Each new row is followed by its nearest point in the smallest flat space through zero that holds the last named rows.

j_148 (5 x 13):
[[-14   5  -7 -14  10   8  20 -11 -26 -12  -7 -22 -22]
 [-29  -4 -30 -11  -2  14   2 -19  -9   1 -34   2  -1]
 [-13  -4   0  -1 -29   5  26   2 -37  -8   7 -15 -21]
 [-14 -10   0 -26   8  31   7   1 -11  -3  20   7  -1]
 [-25  15  -3 -13 -14 -21  20  12 -48   0   4   8  -7]]
New rows:
[-22   3  16  17  -7   9  14 -10   9  22  -3   9  11] -> [ -4  -5  -4   3 -12   3  -3   1   2   4  -3   8   6]
[ -4  19   8 -22  15 -10 -15  -9 -16  16   2  -3  -6] -> [ -6  14   0 -13  21 -11   2   2 -10  -1   1   3   0]
[ -7 -12  -6  -1   2 -18 -12  -7   5  15 -11  16  16] -> [ -6   3  -9   1  -1  -9 -12   1   8   9 -13  18  15]

j_613 (5 x 13):
[[  0 -25 -29 -13 -11 -24  -5 -16  -6  -1 -16   1  -6]
 [ 15   6   0  -7  -1  20  -9   4 -27  21 -29   4  -5]
 [  2   7 -27  14  11  -7   4  21 -10 -16  -5  28  10]
 [  7 -20 -15 -11 -12  29  -6 -13  -6 -12  12 -18   1]
 [ 20   2 -16 -26  -1  10  14  -2  -7   2  -8 -15 -19]]
New rows:
[-15 -13   4  17 -27  -5  -3 -22   1  -2  -9 -16   6] -> [-11 -20   6   2 -12  -6 -15 -18   3   4   2  -6   5]
[ 10   9  -7  -3   6  -5 -15   6 -10   6  13  -2 -23] -> [ 6  4 -3 -6  2  2  5  3 -3  2 -4 -1 -5]
[ -4  18   5   0  10 -14  11 -13  29  23   9  22 -10] -> [ -6  13  15   1   7 -24  11   4  15   7   1   2  -6]
[ -8  -9   2   9  10 -24  -9   0 -11  14  13  14 -13] -> [ -8  -2   2   7   0 -20  -4  -1   3   4  -7   9   3]

j_32 (5 x 13):
[[ 14  -9 -13  10 -11  15   4 -16   8  12   6  12  10]
 [  8  25   2  20  -2  -2  30 -11   9   0  14  10  12]
 [ -4  36 -19   1 -12  39 -11  -3 -16  10   3   9 -14]
 [ 11   5 -14 -19  25  21 -21  17  -8   4  -9  -8 -24]
 [-23   4  -3  -2  13   8   5  -6   9  19  -2   2  16]]
New rows:
[-11 -11  -9  14 -21  20 -12  21 -23   7  21 -19 -13] -> [ -5   1  -5  -4 -19  12 -19   1 -14  -2  -3   1 -11]
[ -9  10  15   3  16  11  -2 -14  13   5  21   2  20] -> [-11   9  -1   4  10   3  13  -7   9  12   3   4  14]
[  7 -20  20 -19 -12   9  14  -3  21 -16 -15  -9  11] -> [  4 -21   5   0  -2 -13   1  -2   6  -3  -1  -2   6]
[ 12 -15   2  15  -3   2  21 -11  13 -15 -23  17  20] -> [ 12 -14   1  11  -5  -8  14 -11  12   2   6   6  14]
[ 22   5  -6 -16  13  -1 -18 -14 -18  20   7   1 -12] -> [ 14  -1 -11  -6   8  15 -10   4  -3   3  -2   0 -11]

j_296:
[[ -5  -9   8  -3  18 -19 -18  -9   5   8   7  -4  -4]
 [-17  -4 -10   9 -15   5   6  11  11 -19 -33  23  -3]
 [ -4  17   8  -1   4   1 -30  -8   6  -1 -12  -6   1]
 [ 17  26  12   5  17  -3 -29 -19   3 -13  -2  -1 -23]
 [-14   3 -35   4  -5  -6 -12   5 -35 -25 -15   4 -13]]
New rows:
[  5  -9  16   8   1  -2   5 -21  -6  15   2 -23   4] -> [  6  -1   9  -5   6  -2  -2  -4   1  13  14 -10   6]
[  8   7  -1  -3 -10 -34 -10  -2  -7  -8   3  -1  -3] -> [ -1   0  -4   0   8  -9 -10  -5  -8  -4   2  -1  -8]
[ -1   2   2  19 -19  -6  34   6 -17  -2  -5  -2   2] -> [  3  -5 -11   2 -12   9  25  10  -8  -5   2   6   1]
[ -2  10  34   5   0   1   4  -4   8 -12  -6   9   0] -> [ 7  7 15  4  1  5 -1 -4 20 -3 -7  8 -4]
[ -5   3 -13   4  -1   5  -6   0  -2  -8   7  -6  34] -> [-8  3 -6 -5 -8  6 -4  5 -8  6 -2 -9 14]
[  4 -12   6 -28   3 -10   9 -27  17   6   6  34   4] -> [  1 -14  13   2   9 -10   9  -2  19   5   4   9  -5]

j_245 (5 x 13):
[[ -1  17   0 -24 -19  19  15   1  -2 -16  -2  13  10]
 [-16   9  -4  -3  -1  -9  20  -1  17   5 -12 -35   8]
 [  4   4  -2 -13  -4  -1   2   4  -4  -8  30 -14  30]
 [-11  13  -4 -20  21   5  31  27   1  12   8 -15  24]
 [-12  10   3 -10   9   8  10   8 -16 -29  -9 -21 -17]]
New rows:
[  2 -18   3   3  15  -5  -3   1  -3  -4  -1   9 -14] -> [  2  -7   2   8  12  -1  -8   4  -8   1  -2   6 -13]
[-16   9   9  -3   0  -1   6  -6   3 -13  -6 -10  -4] -> [ -8   6   0  -4  -4   1   7  -2   0 -11  -9 -14  -6]
[  8   6  -3  21  11  -7  -3  19 -23 -13 -14  -6 -10] -> [ -3  -4   3   6  17   0  -5   7 -14  -9  -4  -6 -19]

j_688, 5 rows:
[[ 21  22   8  -2   6 -22 -14  -7 -13  13  -2  14 -23]
 [ -2 -12   6  14  -7  10  -6  -2   7  -6  -3 -16  -4]
 [-19 -12 -18  -5 -36  24   3  -9   5  14 -10  -5  -8]
 [-10  -3 -16  -8  22  31 -13  -2  17  -2   7 -18  -7]
 [  5  -2 -14 -11  -7   1 -17 -13  19   1  26  -2   5]]
New rows:
[-12   0   6  12 -29 -34  -1  -3  34  -7 -33  -9 -14] -> [  4 -10  12  17 -29  -6  -2  -6  -3   1  -9  -5  -7]
[-21 -10  30   0   1  -2  -3 -26   2  -5  20  34  -4] -> [  6   0   2   0  -7 -11  -2  -3   1  -1   7   5   5]
[-19 -18  -1  -2  -3 -27 -20  21  -6  27   4  -1  -9] -> [ 3  3  0  0 -8 -5 -2 -3 -3  5 -2  4 -5]
[  6 -10 -34 -21  12   1  14 -14  28   9  -9  -3  15] -> [-11   0 -21 -20   4  12   2  -1  10   2  13   3  11]
[ 11  -2   2   9 -16   0  -8   9  17   0  12   1 -20] -> [  7  -3   3   6 -12  -2 -14  -9   6   2   5  -6  -8]
[  7 -12  10   5  -5  17   2  10  -3   4 -12  -4  17] -> [-7 -9  5  8 -4  6  8  5 -1 -6 -7 -6  5]

j_182, 5 rows:
[[ 26  -9  -2  25   1  -8  -3  10  -4  11  12   4  11]
 [ 16  -7 -23   0   9   0   2 -14   1 -23  -9 -14  13]
 [ 11  -8   7  -4 -21  31  -1  -1  25  25 -18  12   8]
 [ -9 -10   8   5 -10  -7  -7  20  -8 -17  27 -11  22]
 [ -6  -3   5  -9 -12 -13 -22  13  -8 -16  21   2  13]]
New rows:
[ -1   4 -12  22  21   0 -10  15   5  -2  12  -6  -7] -> [  5  -1  -2  14   9 -10   5   4  -8   0   8  -4   0]
[ -2  18   4 -21  10 -17  -8  -5  -6  -5 -16  -4   3] -> [ -6   8  -6 -15   5  -9  -8  -9  -4 -10  -5   3 -10]
[  8 -13   4  10   4 -18  -9  -2  -1  19  12   1 -17] -> [ 10   3   3  12   5 -12  -4   5  -7  13   7  10  -8]

j_608 (5 x 13):
[[ 15  10   1  -1  -9  10  16  22  39  32   3  -5  -2]
 [ -3  29  16   4 -10  -6  -6  31  -7  15 -28 -20  18]
 [-30   2   8   5 -18  -8  34  15 -12  27  -4  -9   4]
 [-20   4  27  21 -16   7   4  18  20  18 -28 -34  25]
 [-30   1  11   6 -36 -11 -43   2 -12  15 -24  -1  16]]
New rows:
[-18 -14  22 -17  18   8  21  -5 -16   5  -3  18 -14] -> [-12  -8  -3   0   3  -4  22  -6 -15  -3   9   3  -5]
[-16 -15   0  12  18 -17 -16 -17  23   6  16  -4  12] -> [ -7 -18   2   7  -3   7  -8 -15  15  -5   2  -1   2]
[ -2 -16  19  11  -2  18 -11  -8  13   0 -23 -19  -4] -> [ -6 -10  13  14  -2  10 -11  -6  19  -5 -11 -16  13]
[  8 -14 -12  -1 -12   3   4  -2   2 -15  -5  21 -16] -> [  3  -8  -9  -5   1   0  -3 -10   1  -3  11  12  -8]
[-19 -13 -17   2  -1 -21 -23  14   5   1 -20   8 -13] -> [ -8  -1  -1  -2 -14  -5 -20  -3  -5   5  -4   7   1]
[ 22   6  12  -6   4  -5   3  -4   3  13  -3   6 -15] -> [13  8 -5 -6  3  1  1  7  6  5  4  5 -5]

j_647:
[[ -7  -1  18   1 -35   1  32  -9  -6   5  -2 -10  12]
 [  3   3  22 -23 -35  21   1   7  10  -5  24 -15   5]
 [-20   1  11  15  -3 -17   4 -20 -27  -5  25  -8   3]
 [ -7  -5  31   3 -34 -10  32  23   1  -3  10  17  21]
 [  3 -19  14   4 -43 -19  31 -20  -4   6  19 -16 -11]]
New rows:
[-14 -24   8  -3  -9 -13   0   9   1   0   0  -7 -12] -> [  4  -9   3   2  -9 -11   6   1   2   0   9   2  -6]
[ 23   0  -2   8 -17  -6  22  -1  21   2  -9  -2 -13] -> [ 15 -14  -4  -2 -18  -6  18   0  14   9 -11   0 -10]
[-26   8   2  -9  -1  -1  11  10  -3  -2  -5   4  18] -> [-12  10  10   3  -1   5   8   7  -7  -2  -5   6  18]

j_80:
[[ 25  -5  12  15 -36 -20  16 -18   0 -29  14  -2 -31]
 [-17   7   4  20  -1 -11   2   1 -22 -10   6  11 -24]
 [ -8 -13 -11  -4  -7 -24   7 -22  12   4 -29 -34 -19]
 [  5  25 -11 -10  -2  11  22  -6  -8  -7 -18 -11 -17]
 [ 15  16  -6   8   4 -11  20  -4 -10  -3 -27  -7  10]]
New rows:
[  0 -25 -23  -3   5 -34  10  -7  17  34  15 -10   7] -> [ -4 -25  -1   0   0 -19 -11  -8  17  11  -9 -15  10]
[-34 -15 -22   4  27 -19  -4  -6 -10  -2  34  -6  18] -> [-26 -14   2   9  13  -9 -19   6  -4  12   4   6   3]
[  6 -13  -2   2   1  17  -4 -18 -18  24  15  -4  22] -> [ 3 -5  2 -3  5  5 -7  5  6  6  4  4 16]
[ 8 -5  8 27 -6 -5 -7  0  3  0 -7  2 -6] -> [  3  -6   5  13  -4 -15   0  -3  -3  -4   1   3   0]
[ 14  -8 -34  -1  -8  10  26  -3  11  21  12 -19  33] -> [ 20  -1  -4 -14   1   7   4  -2  16   7 -11 -10  23]
[ -1   6   1  -8 -13   1   2  -6   0  -6   3  10  -5] -> [ 3  3  1 -2 -6  5  3 -1  0 -6  6  2 -8]

j_185 (5 x 13):
[[ 15  10  -2   0  10   8   7   1   0   3  -6   9  -7]
 [-13 -12 -14 -23  19 -22  -1   2   5   5   9  -9   4]
 [ 17   7  -7  -2 -23  16  14  27  -7 -11   6   8   4]
 [ 16   1  15 -12 -37 -10 -25  -7 -25  21  -2   8 -15]
 [ 37   7 -20 -28   9   9  11  17 -29  17  12  16 -11]]
New rows:
[ 15  -4   6  18   6  -3  10 -22  -7  -7  19   7 -17] -> [  5   2   4  11   9  12  -1 -11 -10   5   0   2  -3]
[  7   5  -5 -14 -20 -17 -23   7  -3  23  11   1  -6] -> [  6  -3   2 -21 -19 -18 -14   3 -11  13   2   2  -7]
[-11  23  -3  -1  17  11  -8  -7   9   5   2   2  11] -> [-2  2 -1  6 17  3  4 -7  6 -1 -4  0  0]
[-22  14 -21 -12 -10  17   5  17 -15  16  -2   0  -1] -> [  5  -3  -8  -7  -5   4   5  11 -10  -1  10   1   3]

j_151:
[[-19   0  -1  -9  16   0  -8  -7 -18   1   2   2  29]
 [ -1   0  -8  19 -13   3  10  -1   6  -7   3  -2  22]
 [ -2  13  -8   4  15   9   7 -10  16   5   1   1  35]
 [-20  -6  20  -6  23  21  27  14  -7 -22  10  27  20]
 [  2  -1 -13  21  14  18 -19  12   2  -8  -5  10   5]]
New rows:
[ 10  14 -15   2   5  10   0 -14   9 -14  14 -16   2] -> [ 6  7 -7  6  1  2  0 -4 13  5 -2 -3  8]
[ -3  -4 -11  -3  -7   6 -14   5  -9   2  16  11  -3] -> [ -3  -5  -2   4   0   1 -10   4 -10  -3  -1   1  -2]
[ 18  -4  20   0  15  -6  -2 -25   4  15   5 -13   9] -> [  2   9   0 -13   6  -6   1 -12   8  13  -1  -7   5]
[ 22  20 -12  -1   0 -14   2   3  18  12  13   1   1] -> [14 11 -6  1 -1 -2  3 -8 21 11 -3 -7 -2]
[  9  24 -16   4  13  10  -8  10   6 -19  -9 -19  15] -> [  4   7 -13  13  10  10 -10  -1  11   2  -4   1  14]
[ -4   5  23   4   4   5   5 -15  17  -9 -22  -2 -10] -> [ 6  4  5 -4  4  3  9  1 11  2  0  3 -7]

j_246 (5 x 13):
[[ 11  10   4  -4   5  16  -5 -12 -20 -14  -8 -23   5]
 [-35  31  30  15 -17  22   1   9  -5  16  -4  -1  18]
 [  3  -3   1  22 -11  -3  21 -13 -23  15  16   5   0]
 [ -4  -6   0  21  23   6 -31  17 -27  27  26  -2   2]
 [-15   1 -14   4  23  29  25  -1 -19  -8  -8 -16  14]]
New rows:
[ -9 -10  20  -9  28  12 -19   5 -41   8 -15  -6  11] -> [ -3   6   2   5  21  20 -20   7 -23   3   3 -18   8]
[ -2   3  -3  -3  -1  -6  -2   6 -41  22  -8   0  26] -> [ -3   4   4  14   4  10  -1  -1 -22  10   9  -6   5]
[ -3  -8   2   2 -12   5  -9   8   0  -2 -18  -7 -11] -> [ 0  4  4 -5 -2  1 -6  1  4 -3 -4 -2  0]
[ -8   2  13  -2  11 -11 -19  10 -24   0 -11  10  15] -> [ -4   5   6   3   6   6 -18   8  -6   6   3  -4   3]

j_232 (5 x 13):
[[  0  16   7  -4  -1   4   8 -30  33   0   0  -2 -22]
 [ 10  -8  10  -7 -10   2 -20   4  -1  26  33 -14 -12]
 [-11  12  14   7 -22 -24  -4  -9 -18   7  20 -10   2]
 [  6   2  20   7 -15 -10  -5  -2 -19   7  14 -29   6]
 [-11   3  30   5  -8  15 -13 -14  19  47   0 -10  12]]
New rows:
[ 21 -23  21 -18  -5   3 -23  14  -8  -8  10  12  -2] -> [ 13 -14  -5  -6   2   5 -11  17  -8   6  15  -5  -4]
[  1   8 -17  14 -20  18 -16   7 -21  -9   5 -18  -5] -> [  8  -4   1   1  -3  -5  -3   8 -15  -5   8 -11   1]
[ -2  -9  20  17   7  16  -9  -4 -13  16  -1 -16 -12] -> [  7  -4  15   2  -2   8  -6   0   0  15   2 -18   6]
[ 20  22  10 -20  -8 -17  -6  11   6  -7   2 -21  21] -> [  8   1   9   4  -5  -4   2  -2  -9  -4   3 -19   1]
[ -1  -6  21  21  -7  10 -13  19 -10  -2   9  17 -20] -> [ 0 -5 -2 -2 -3 -2 -8  8 -6  8 11  2  0]
[ 10   4 -17  -1 -20  -5   2 -20  20  -9 -19  -9  22] -> [ -2   8   5   4   2   1  11 -11   7  -9 -15  -4   3]

j_17:
[[ -3  -4  -2  12  10  27 -37  -4  -5  -6  16  -7   4]
 [  8  -7  11 -13  15   5   2   1  27 -28   1  20  -4]
 [ -5  -6 -22  11  -4  24 -19   6   9  23 -19  -8  12]
 [ 13  13 -21  -6 -12  14  -3  -3 -38 -10 -11  10  -3]
 [-17 -12   3   7 -16 -15  14  -7 -19  -6   5 -28   2]]
New rows:
[-14   9  12  22  -5 -12  -7  22 -21   1   1 -17  -7] -> [ -8   2   4   9  -6  -9  -2  -4 -17  10  12 -16   0]
[  1  18 -18 -14  22   1   7   0   4 -23 -20  11 -22] -> [ 14   5  -5 -14   2   6   7   2   2 -17 -11  22  -4]
[  4  21  14  17  -4 -13   6  -6  20  21  -8  13  14] -> [  3   9   5   0   5 -12   6   7  16  27  -2   7  -1]
[ 17  15  -1  22 -23  -1   3 -15 -21 -21 -20  11   0] -> [  8   6 -12  -7 -11   4   6  -3 -27 -13  -8   6  -3]
[ 18  11 -15 -22   6   1  19  12  23   7  14  23 -19] -> [ 16  14   4 -14  10  -6  10   6  16   4  -7  28  -6]
[ 22  -1 -10  23 -12  -4  -5   8  -3 -20 -13 -18  19] -> [ -4  -8 -10   2  -8   9  -1  -2  -8  -7  -9  -8   4]
